The rows are grouped in 3 ways, from coarse to fine. Each group lies inside one group of the grouping before and may be the whole of it. The rows also spread widely along 12 directions, which tell nothing about the answers.
Known rows, each followed by its group in each grouping:
[ 11.8 -20.5  -2.7  23.5  19.8  10.8  -6.8  10.3  -9.6  19.5 -12.3  -4.8
  -8.8 -12.9  28.0  22.6 -24.9  11.8  19.6   5.5 -15.0   6.9   7.2  -2.0
 -11.1] => mutu Kek nif
[ -6.7   2.9  19.8  54.9   9.7  -5.1  21.8  14.3  47.4  10.5  17.0  10.0
 -32.5   4.7  -0.4  11.6  41.4   2.3  -8.0  -3.4   5.1  42.5 -28.6 -18.7
  22.2] => Dom vos vezo
[-30.2 -55.8   9.8  20.5   6.4 -25.6  42.3 -30.5 -14.0   1.5  -6.1  16.0
 -26.5  -9.6  18.7  39.4   0.7  24.9  39.4   0.4  48.3  -6.3 -19.1 -11.4
   9.3] => mutu zuz rok
[-11.3   3.4 -10.9  -8.4 -11.9  -7.6  17.2 -15.4 -11.4  26.3 -29.1  11.3
 -23.7  45.3 -14.5  20.3   1.1  31.4   4.5   8.6  14.1 -26.4   4.2 -16.4
  18.2] => gomot bebor kasad
[ 14.5  -8.0  21.3  27.6  -8.5  -7.5 -57.3 -36.9  -3.8 -14.6 -51.6   0.2
  -8.8 -15.6   8.7  30.0  -1.5 -14.6  24.3  25.1 -38.3   6.3  -4.5  19.7
 -44.6] => mutu Fip seru
[ 13.3  -9.5  10.5 -50.1  24.6 -42.2  24.3 -22.6  -3.4 -19.3   2.7  -7.7
  31.5  17.2  11.3   0.7   2.1  -5.9   5.9 -55.8  11.1   1.9 -24.9   3.5
  33.9] => mutu Fip degev
[  3.5  12.7   2.7 -30.6 -14.1 -29.8   3.1 -31.5 -26.1   8.5 -32.6 -14.5
 -54.3  31.5  24.1  16.5   5.1 -17.8  -9.9   2.4   6.6  27.4 -30.1  28.5
  40.1] => gomot ketid fuban
[ 27.1  49.4 -15.3 -42.3 -25.2 -14.4  26.9 -17.8 -22.5  34.3  20.1 -46.2
 -46.0  17.1  12.6 -18.7  16.2  15.3   5.0  -4.7  18.3  -3.6  44.7 -31.1
  54.0] => Dom lik bet
[ 10.4  33.6  14.2  31.3  -2.4  19.7  15.3  35.9  33.4   1.7  16.4  10.5
 -37.6   0.7 -33.1 -19.2  16.6   0.8 -55.1   6.6 -27.0  -4.8  10.3   0.8
   6.3] => gomot ketid ridar
[ 25.6   1.1   8.9  21.0  21.2 -10.9 -36.6   4.8  26.5 -40.5 -36.4  -7.8
  52.4  15.1 -19.0  28.7  -1.0   2.3  -9.0 -14.8 -31.9  32.5 -16.0 -22.6
 -22.2] => gomot bebor kemos
[ 11.8   1.4  12.9  -8.4 -12.5 -14.0  -7.1   3.0 -13.3 -17.7   8.0 -24.0
 -17.3 -12.6  -2.9 -10.6  -9.6 -14.0 -19.4   6.7   3.7  13.0 -14.7  23.4
  -0.1] => gomot ketid sodo
[ 34.1 -18.0  10.5   0.9  27.6 -16.3  -9.3  14.6  -0.2  13.9  23.1 -36.0
  35.1 -44.0  37.6 -20.2 -13.9  10.4  36.5 -18.0   9.7  14.1  18.9 -24.4
 -24.0] => mutu zuz Sorik
[  7.9  21.8  16.3  29.8  11.7  -8.7  10.4   4.3  46.3  22.9 -15.2  26.0
 -32.6  -2.9  -9.3   4.4  48.1   1.5 -32.1   3.1  -9.9  26.3  -9.7  -8.6
  12.6] => gomot bebor Dobu
[-11.2  11.2  19.4  10.1 -43.7 -30.1 -36.1 -29.8  15.8 -13.4 -19.9  -4.3
 -15.4  26.2 -16.7   4.5  34.8   0.2  30.7  16.2  17.0  25.1 -35.0  -1.2
   0.3] => mutu zuz Nodo
[ -0.6 -17.5   3.2 -77.4 -11.7 -25.1   3.3 -15.4 -53.7  32.9  -6.1  -0.7
 -36.3  -8.2   7.5  -1.9 -19.3  -7.8 -21.8  14.8  -1.5  -4.0   7.1  39.2
  19.9] => Dom lik bisu
[  6.5  -8.7 -18.4 -23.9  -8.6  30.9   2.3  25.5   4.6  34.1   5.8  -4.9
   0.0 -11.7 -17.5 -12.8 -15.9  12.6 -18.4   6.5   5.1  -8.6  27.3  21.3
   2.9] => Dom rukik dira
[ 10.4   7.7  10.0 -13.5 -12.2  -7.1  -3.3  28.7 -15.2  77.8  12.9   0.1
 -48.6 -17.6  23.8 -22.4   6.9  17.8   2.9  28.9   3.7  16.8  15.8  -0.7
   3.1] => mutu Kek dolos
[  6.5  -0.4  23.1   7.9  20.6  12.0 -22.0   8.9   6.9  28.9   5.1  -4.8
  24.0  35.5   9.2 -17.6 -19.3  -2.0  25.9 -19.8 -27.6 -44.5 -10.8  17.8
 -34.1] => Dom vos nifon
[  5.4   8.6 -18.9   4.3   7.0   1.9  24.3   6.8  -7.3  55.7 -21.2  13.3
 -36.8  26.4  12.1  26.4   0.5  41.2  11.2   8.4  -0.3   5.7  26.1 -41.5
  29.6] => mutu Fip dor
[-20.7 -26.6  19.8  52.2   8.5 -17.6  29.4 -14.5  21.8 -41.3   1.4   5.7
   5.5  23.8 -16.0  26.5   7.2   9.6  10.2 -16.9   8.1 -11.6 -45.7 -17.4
  -0.5] => gomot Pani Binon
[  9.2 -12.7   8.5  -1.8  30.9 -14.1  12.9  34.1 -21.1 -25.9  17.7  -7.9
 -12.0  36.5  19.7  21.8 -42.1 -19.2 -17.9 -23.5 -22.9  21.1 -48.3  20.4
  23.8] => mutu Kek mukad
[ 19.2  20.5  -4.1 -27.3   1.7   8.7  12.4  -4.7 -26.8  40.7  13.1 -46.0
 -29.5  34.3  52.7 -30.7 -34.5 -14.0  25.5 -26.7  14.9 -33.3  -9.6  33.0
  26.3] => gomot ketid fuban
[ 13.1 -37.0  -0.5  56.0  25.0  26.4  -9.2 -19.4  36.8   6.2 -19.0  -7.8
  18.0 -48.0  36.3  24.3  -1.7   6.3  46.6 -16.0  12.3  -8.5   2.7   7.4
 -25.6] => mutu Kek mukad
[-19.0 -19.4  -0.5  39.5 -12.3  20.7  -5.0  24.7   0.1 -10.9  -0.4  10.8
 -12.2  31.7 -26.3  24.0 -26.8  16.3   7.0  14.7  -9.9 -14.1 -20.8   4.3
 -10.7] => mutu Kek dolos
[ -2.4 -16.4   3.9 -26.4  -2.5 -26.7  -2.0 -19.7  11.3  25.2 -24.2  16.3
  12.6  -5.2 -19.0  10.4  25.0  20.2  -2.5   0.1   8.0  12.4   6.4  -8.9
  -4.5] => Dom rukik dira
[ 21.4  45.9  16.8   8.9  -3.2 -16.9  -4.8   1.0   3.8 -43.1   1.0  -0.2
 -26.4  46.3 -37.2   2.8  12.3   0.5 -28.1  -4.3 -52.7  -9.1   9.1 -20.2
   4.4] => mutu zuz Sorik
[ -7.9 -24.5  -1.0  13.3 -20.1  52.9 -16.1  10.2  -5.2  40.2 -18.3   6.7
 -35.2 -39.5   0.0 -11.2 -33.2  -0.7 -15.4  37.6  -2.0 -39.8  24.3  62.4
 -31.5] => gomot ketid ridar
[ -3.5 -46.4   3.6  40.2  21.0  27.2  16.6  21.9  11.4 -43.2  -0.2  20.8
  -4.8 -28.7 -20.6  35.5 -31.1  -4.8 -26.7  -0.9 -15.2  -0.6 -13.1  30.8
  -6.3] => mutu Fip dor
[-30.0  -1.9  16.6 -10.1 -22.6  16.0   8.2   0.1  24.7  34.3  -0.6  29.1
 -12.2  34.0 -27.4 -26.8   1.5   5.3   0.6  -4.5  25.7 -60.5 -22.8  46.0
   0.1] => gomot bebor kemos
[ -3.1   8.4  31.4  -4.2 -23.1 -19.0 -25.1   3.3  -9.6  52.1   8.4   9.4
 -15.7   4.5 -16.2 -30.5   6.2  17.3  10.6  30.5 -17.8 -26.7  17.3  -2.8
 -48.8] => Dom rukik dira
[ 11.4 -12.0  11.3 -19.5   4.7 -14.7 -25.8  13.2 -11.3  25.5 -27.3  19.2
 -13.3 -13.2  -5.8   8.9   1.4  13.2 -19.6  25.9 -30.2  25.2  15.0   0.1
 -16.1] => mutu zuz Sorik
[ -2.9 -23.6  30.6  20.4 -20.1 -27.2 -45.3 -14.9  10.1  36.0 -13.5  -6.9
   2.3 -27.0  33.4  -9.3  14.0   4.0  56.8  24.2  24.2  35.2 -31.3   7.8
 -31.9] => mutu Fip degev
[  2.9 -38.8 -20.6 -14.1  24.0  29.6  21.0  46.2 -11.1 -22.7  10.4   4.3
   5.0   3.6 -10.5  18.4 -49.8   0.4 -35.6 -15.7  -6.3   5.8  -4.6  29.7
  24.4] => mutu zuz Sorik
[-30.3 -41.1  31.3  26.4   0.1  15.2   8.1  28.1  11.1 -38.0  21.9  40.7
  17.3  10.6 -57.3  -2.4 -35.4   2.0 -20.7  -1.2 -15.3 -49.7 -34.3  39.7
 -37.0] => mutu Fip dor
[-16.2 -22.1   0.9 -34.7   8.1   0.9  28.8  39.0  17.2  41.1   1.4  48.7
   1.0  -3.2 -36.5   2.1  17.0  29.4 -45.6   0.7  11.8  18.0  -1.6  -1.8
  26.3] => mutu Fip seru
[ 21.0  24.3 -12.4 -29.3   3.3   0.0  10.9  -9.5 -16.4  57.4  -5.0 -19.9
 -43.3  26.7  55.0  -6.1  -7.7  -0.8  28.9 -17.1   9.4   0.8   2.0  14.9
  47.0] => mutu Fip degev
[ 19.5 -46.3 -20.3   3.8  37.6  14.5   7.4  10.8 -16.3  14.4 -16.1 -17.0
  21.5 -35.1  41.2  34.1 -39.2  12.6  21.1 -14.1   9.1  21.1  10.8  -8.3
   3.9] => mutu Fip seru
[  4.6  37.8  -3.3 -11.9  -7.4  12.7  41.8  17.1   4.3  34.3  26.0  -9.0
 -58.5  37.4   5.2 -22.9   4.3   1.5 -23.9 -15.6  17.0 -18.6  -6.2  17.0
  53.6] => gomot ketid sodo
[-10.4 -13.6 -24.5 -14.6   3.7  28.7  42.5  40.6 -11.5  -6.2  11.2  13.7
 -32.6  30.3 -23.0  22.8 -30.5  17.0 -36.4  -3.0   4.9   1.0  -0.1  10.9
  48.7] => mutu zuz rok

New rows. What belongs after each?
[  0.4 -10.8  16.4  22.7 -14.5 -13.5 -39.2 -14.6  35.5 -20.7 -22.5   4.5
  43.3  -3.9 -36.0   2.6  22.7  23.0  25.8   4.2  -4.1   5.4   0.3 -24.8
 -40.5] => mutu zuz Sorik
[ -3.7  11.6  -1.6  41.5   5.5  33.1   2.6  10.4  48.5 -12.6  13.8 -16.2
  14.1  78.6  -1.7  -3.5 -15.7 -13.4  31.5 -48.8   0.0 -21.2 -54.3  27.0
  13.0] => Dom rukik dira
[ 21.0 -31.7 -15.4  19.5  20.9   7.8  20.9 -15.6 -15.0   0.3  -1.6 -31.2
   2.8 -33.5  46.0  23.7 -34.3  13.1  45.2 -13.3  22.1  -6.0  19.4 -12.4
   3.7] => mutu Fip dor
[  1.6   8.0  11.1 -10.1  -1.6 -29.2   1.7 -50.8  -8.2  74.7 -39.9  11.3
 -30.0   2.5  26.0   5.3  30.9  31.6  32.4   8.8  14.2 -26.3  22.2 -23.1
  -8.9] => gomot ketid sodo
[  4.6  -3.5  12.3  28.7  20.3  21.4   2.3 -39.0  18.4  25.0 -15.0   4.0
 -17.4  23.3  30.5   3.5 -12.5 -17.7  40.4 -28.9 -17.9 -64.7  -9.5  45.8
 -21.6] => Dom rukik dira
[-12.2 -14.6  24.1  -6.8   4.1 -14.2 -10.6  15.2  14.5 -42.9   0.6   6.0
  31.9  57.7 -21.7  -6.1 -24.1 -28.2 -14.0 -34.8  -2.6  -5.6 -85.0  54.1
   3.7] => gomot bebor kasad
[ 22.2  27.0  20.9  24.3  -9.3  -9.6 -38.8  -7.5   2.3   1.4 -15.6  -4.8
  -6.8  11.8 -11.5  -3.1   0.8  10.5  20.7  19.8 -42.3 -14.1  17.3 -18.2
 -39.8] => mutu Fip dor
[ -8.0 -19.2  33.5  -9.6   2.2  -5.4  -7.9   3.2 -17.7  76.9   2.9  26.3
 -28.5  -4.4  31.9 -28.1 -22.1   4.6  29.4  14.7  -0.9 -44.8 -10.5  42.5
 -30.2] => mutu Fip dor
[  9.7  -3.3  20.3  23.9  10.5  -1.1 -34.3  18.3  45.6 -46.3 -13.4   5.8
  12.2  19.8 -12.5  11.6  10.1 -31.6 -18.4 -18.3 -27.3  55.8 -61.5  37.6
   5.3] => mutu zuz Sorik
[-25.0 -24.0   5.0 -12.6  -3.6   9.6  22.6 -16.3  25.7  20.5 -21.8  29.4
  -1.8   5.8 -21.6   0.8  14.5  12.5 -15.0 -12.8  25.5 -28.6 -16.9  30.1
  12.2] => gomot ketid fuban
[  6.7  -7.4  25.3  38.9   9.3 -19.3 -19.5   5.1  33.1 -35.2  17.0 -35.5
  50.3  31.5   1.0  -0.6   6.2  -2.3  38.8 -29.6   4.8  26.9 -47.5 -24.6
 -16.5] => Dom vos nifon
[ -2.8 -27.7   8.8 -32.2 -11.4 -14.9 -29.6   9.3   1.4  14.2 -26.4   9.6
  29.4 -24.5 -29.3  -2.6   3.2  13.8 -23.8  20.1   7.4  27.6  -8.3  15.4
 -20.7] => gomot ketid sodo
[-33.5 -42.9 -12.6  24.7 -23.7  19.4  19.0 -17.4  36.1   0.3 -24.0   5.5
   5.5 -13.7 -18.2  22.7  16.4  25.5  13.6   1.7  63.6   5.3 -24.1   8.9
  15.2] => gomot ketid fuban
[ 16.6  12.0   2.5  -5.4  -0.6 -20.1  21.1 -14.7   2.2 -17.1 -19.5  -0.7
 -62.5 -15.7   7.9  22.9  25.9 -21.2 -47.5   4.7   1.3  42.2 -11.8  21.9
  49.0] => gomot bebor kasad
[-11.4 -23.8  -1.1  11.4 -10.7  -1.0  -1.2 -14.9 -14.3  20.8 -42.4  18.8
 -49.4 -12.1   2.7  34.1  -1.9   8.8 -11.0  38.6   6.0   9.4  -1.5  18.0
   1.6] => gomot bebor kasad
[ 20.7  15.8  17.4  -2.8 -11.5  15.8 -27.2 -52.6  29.1   8.9 -20.8 -11.5
 -12.8 -24.0  21.1 -23.1  18.5 -22.9  37.8 -16.2   1.4 -43.0   8.4  55.0
 -15.4] => mutu zuz rok
[  1.6  -1.1   6.3  13.9 -29.7  -4.6 -41.9 -24.7  -7.6  -7.1 -20.7 -34.5
  29.6  25.9  -7.1  -3.2 -22.1  13.0  54.5   9.1  13.6 -34.1  -4.2  -3.4
 -43.5] => gomot bebor kemos
[ 13.7 -27.9  -0.7   2.0  36.9   4.8  33.3  46.6  10.9   7.8  24.1  -9.7
  10.0 -19.4  23.0  -3.2 -20.2  -4.0 -24.4 -28.0  22.8  30.7 -26.5  11.2
  27.8] => gomot bebor kasad
[ 30.9  -1.7 -21.6 -10.9  22.0  -2.6   8.4 -68.5 -14.4 -11.1 -37.5 -38.2
  21.2   1.4  15.5  34.4  -5.1  11.8  39.3 -32.1  -8.5 -41.1  52.8 -28.5
   2.1] => Dom vos vezo
[ 12.5  20.1  44.1  18.3  32.1 -17.8  18.1  46.0  21.9  15.3  48.3  16.9
  -1.1  26.0  -4.8 -35.1  -1.1   3.5 -10.7 -28.1 -31.2 -14.9 -26.9  -9.1
  -8.1] => mutu Fip dor
[ 32.6   3.0  -6.5  -6.8  13.9  -2.3   4.5 -34.0   8.3   2.5  -9.6 -26.5
  13.3 -19.0  20.6  -4.1   4.8  11.8  35.6 -29.9   5.2 -28.2  40.4 -17.4
  -1.4] => mutu zuz Sorik
[ -2.0 -32.9  17.4  41.7  -9.4 -15.3 -11.4  -5.6   1.2 -43.7   7.4 -18.1
  32.5 -12.2 -27.6  21.7  -9.5  17.5  17.8   8.6  -1.2   2.0  -4.6 -32.9
 -39.8] => Dom lik bet
[ -5.1 -35.7   5.8 -49.1  -5.8 -26.9 -25.6 -13.3  12.4 -12.1 -31.2  16.5
  43.6  -7.7 -28.0   6.3  12.9   6.4  -6.2  -9.0  15.0  29.2 -20.7  21.3
  -2.0] => mutu zuz Sorik
[ 37.8  39.7 -10.8 -38.5  13.2  -1.0  -0.3  33.3 -32.4  42.2  10.9 -31.2
 -29.3  38.7  23.8  -6.1 -17.9   1.4 -21.4  -1.8 -34.4  20.6  25.7 -12.9
  33.4] => Dom vos nifon
[ 13.5 -14.3  16.0  54.2  11.6  -5.7  14.0 -25.0  43.3 -47.4  15.3 -15.3
  24.0 -45.7  -6.8  10.8  24.4   7.5  24.2 -27.7  15.9 -12.5   6.5 -27.1
 -17.8] => mutu Kek mukad
[  2.8  -7.5   8.8  19.6  30.2 -16.3  60.9   1.3  -9.3 -19.1  35.3  -6.3
  -2.6  29.6   4.5  14.5 -16.0  17.5  15.6 -44.3   6.6 -37.4  -4.7 -39.7
  22.7] => mutu Fip seru
[ 11.3 -24.0  -3.6  43.1   7.2   9.7 -11.7  22.1  11.5   3.3   3.7 -20.9
  23.1 -32.6  -7.0  18.0  -1.7  31.0  15.3  18.3  -0.6  31.3  25.6 -51.1
 -26.4] => Dom vos vezo
[ 20.6  34.9  37.1   6.2   1.3   4.1 -31.7  21.9   6.4  65.4   0.0   3.3
 -40.5   9.0  28.6 -39.2  -3.2 -19.4  -3.3  15.7 -30.4 -15.2 -11.6  40.0
 -24.7] => gomot bebor kemos
[ 12.4  14.8   5.8 -29.9  12.2 -40.7  30.4 -47.0 -11.4 -37.1 -14.5 -16.8
  -4.2  31.8  -3.0  14.9   6.9  -7.9 -11.1 -45.0  -3.0 -18.8  -5.5  -6.4
  31.1] => gomot ketid ridar
[ -6.2 -22.4  22.7  -5.3   8.7 -22.8 -30.1  25.9 -18.1   9.2 -23.0  16.6
   2.7  30.5  -6.4  14.1 -25.0  -2.0 -21.5  16.0 -27.3  29.6 -47.9  22.2
 -20.5] => gomot ketid sodo
[  4.1   0.5   0.8  22.5  -2.3  31.7   6.4  -0.5   5.3 -51.6  10.7 -17.0
 -16.4  33.3  -1.7   5.6 -37.6 -31.1   1.1 -28.1 -14.0 -34.1 -33.4  56.7
  16.5] => mutu Fip degev
[  5.6  -1.4 -16.5  41.5   1.0  52.2 -34.6 -21.1  30.5  20.5 -32.5 -20.4
  18.6  26.7  11.1  12.3 -15.8   7.2  53.8  -8.5 -10.4 -35.4   6.8  14.1
 -21.5] => Dom vos vezo
[-20.4 -45.5  21.4  25.9   5.1 -24.0  -4.0  -6.6   9.1  18.8 -10.1   1.2
  23.8  -3.5  14.4   8.5  -3.6  19.1  35.8  -2.7  32.6   9.6 -33.7 -11.4
 -27.6] => gomot ketid ridar
[ -6.1  -5.4   6.0  49.9  26.4  26.4  16.2  52.0   8.3  23.4   2.1  32.5
 -11.0  33.2 -23.5  15.2 -30.4  28.2 -22.5  12.4 -36.3 -31.1   2.3 -23.0
 -25.0] => gomot bebor Dobu
[  2.9 -13.2  31.6   5.5  24.0 -25.1   7.9  58.7 -35.2  18.8  36.7 -10.0
   4.5  20.9  12.4 -18.9 -45.8  11.1 -11.4   1.8 -20.2   0.6 -24.4 -16.8
 -25.1] => gomot ketid fuban
[ -3.6 -16.5  58.9  11.7   5.1 -43.8  -7.6 -20.5  29.5  21.5   5.4  30.9
  -8.9 -44.5   5.9 -20.4  41.4  -7.6   9.1   0.9   4.2  11.7 -29.3  19.8
 -27.6] => mutu Fip dor
[ 20.6 -12.7 -11.7  27.4  10.3   9.2 -14.5  -9.0 -18.0   0.3 -20.6 -28.1
  11.2 -11.6   1.3  34.2 -19.1  27.7  21.8  17.3 -24.7  -1.5  48.8 -49.1
 -29.7] => Dom vos vezo
[ 26.1  35.2   5.7 -25.3  -7.6 -27.5  -4.7  12.6 -33.2  54.0   5.9 -27.4
 -56.0  28.9  49.7 -13.1  -4.0  -0.9  15.4  10.9  -2.7  38.1  -5.7  -6.9
  37.7] => mutu Fip degev
[ 12.4 -15.4   9.0   0.1  47.6 -29.0  36.2  44.2   2.2  -1.0  40.8 -11.3
  33.2  24.9   3.9   9.2 -13.5  20.8  -9.8 -41.7  -8.4  33.4 -23.7 -53.1
  23.2] => Dom lik bisu
[  5.6 -38.6   0.2 -18.8  24.0 -16.1   3.3  16.2  -1.1  37.8 -20.3  10.6
  43.0 -29.8  -3.2   8.4  -3.8  41.1  -2.1   1.2  15.9  15.1  16.5 -32.8
 -16.1] => gomot bebor kasad
[ 17.5  42.9  -2.6 -30.1 -15.2 -12.1 -21.7  15.3  21.8  -4.4 -12.0   0.4
  -5.1  58.4 -28.1  -2.7  22.0  -3.5 -25.6 -15.5 -22.1  36.1 -27.7   5.1
  41.6] => mutu Kek dolos
[  7.5  10.6   8.2 -25.1   5.7 -53.0  28.0 -56.8 -10.1 -14.5 -24.4   7.6
 -43.2  26.8  13.3  35.7  34.8  -8.6  -0.4 -25.6   1.9  11.5 -22.3   0.0
  50.8] => mutu Kek dolos
[ 18.5 -33.7   9.4  34.1  32.7   4.3   6.8 -13.6 -18.6  20.3  -1.5 -26.6
 -25.1 -37.0  60.7  24.6 -20.3 -10.1  30.3  -0.9  -3.8   2.8  12.1   6.3
 -14.6] => Dom vos nifon
[  3.7  17.4   9.5 -40.2 -12.3 -51.7  19.5   1.3 -26.7 -37.5  16.5 -16.2
 -16.5  38.8 -37.9  10.8  14.2  -0.8 -41.8  -2.1  -9.4  36.9 -11.9 -26.6
  41.7] => Dom vos vezo
[  9.5 -26.9  23.1  74.4  19.6  -5.6  -9.3  -2.3   4.3 -41.1  12.2 -22.9
  13.4  -5.2   7.4  23.3 -27.3  -3.6  30.0  -6.8 -23.9 -10.3 -14.8 -14.8
 -53.8] => Dom rukik dira
[  1.8 -13.7  13.6  18.6   0.5 -14.4  -5.0 -34.5 -17.5  41.5 -37.9   0.1
 -49.3  -5.9  46.6  19.9   1.7  -2.7  27.2  23.4  -3.5   0.0 -10.1  13.4
  -8.4] => gomot Pani Binon
[ 15.9 -30.7   7.8  36.1  13.2 -11.0  34.5   3.3  -5.1 -40.0  44.7 -36.5
   5.5 -51.6   2.3   6.3 -15.6   5.0   4.9 -12.0  14.5   0.4  16.5 -25.2
 -16.0] => Dom rukik dira
[ 10.1  34.7 -33.4 -23.5 -30.4  23.1  -7.8 -21.8 -19.3  28.5 -23.7 -29.2
 -45.2  67.7   7.5  10.7 -18.7   0.1  20.2   1.8  -5.1 -23.6  11.7  22.4
  33.7] => Dom rukik dira
[ -7.1 -49.0  12.3  18.3  26.3  -7.1  -1.7 -33.8  26.2 -12.3 -33.9  27.7
  26.7 -34.2   1.1  33.2   9.3   4.7  15.6 -19.9   1.2  -6.3 -14.1  18.2
 -19.3] => mutu Kek nif
[  7.7 -23.9  -7.3 -45.0 -11.5 -15.9 -18.6   1.7 -41.0  51.7 -24.9  -7.0
 -36.3 -17.6  28.8  12.3 -17.6  -4.2  -8.2  33.8   1.7  42.4   3.3  34.5
   7.1] => Dom rukik dira
[-14.3 -56.3 -31.4  14.8  14.8  32.1  42.6  -2.4 -13.3   8.8   1.9 -15.3
  -7.8  -6.8  23.5  41.8 -41.4  19.9  25.5 -14.5  35.9 -13.8   0.4   6.3
  27.7] => Dom lik bisu
[-17.8 -11.5  38.9  19.2  -0.7 -27.4   1.2  37.1  11.7  21.5   9.1  47.5
 -34.9   6.7 -22.0   3.9  17.6   9.4 -31.1  27.2 -14.5  39.0 -39.8   0.7
  -2.6] => mutu Fip dor
[-10.8  20.0  -1.8  22.3 -26.4   9.3  17.2  30.6  -0.6  46.1  37.1 -13.0
 -32.6  47.7 -12.1 -19.8  -6.8  33.9  22.5  12.9  14.4 -24.1   8.8 -30.6
   4.2] => Dom rukik dira
[ 27.4  18.0  23.4 -34.8  17.2 -68.1   2.6   3.4 -32.6   1.8 -12.1   4.9
 -39.3   8.2  11.2  21.1  20.4   4.0 -29.5  10.3 -34.8  65.2  -2.2 -32.7
  23.7] => mutu zuz rok
[-14.8 -29.4   6.8 -35.1 -20.5 -55.5 -10.3 -61.6 -42.3  -1.9 -32.7 -23.0
  18.0  31.5  10.1  16.4 -14.4  15.7  52.2  -5.3  41.5 -16.7 -26.9  -4.1
  -7.3] => gomot ketid sodo
[ 17.6 -36.1  -8.6  30.5  26.1   2.1  23.6  14.8  -5.1 -27.4  21.8 -33.6
  14.9 -31.5  13.6  25.3 -28.4   5.6   6.9 -17.1   4.5  19.2  10.0 -19.6
  -4.8] => Dom rukik dira
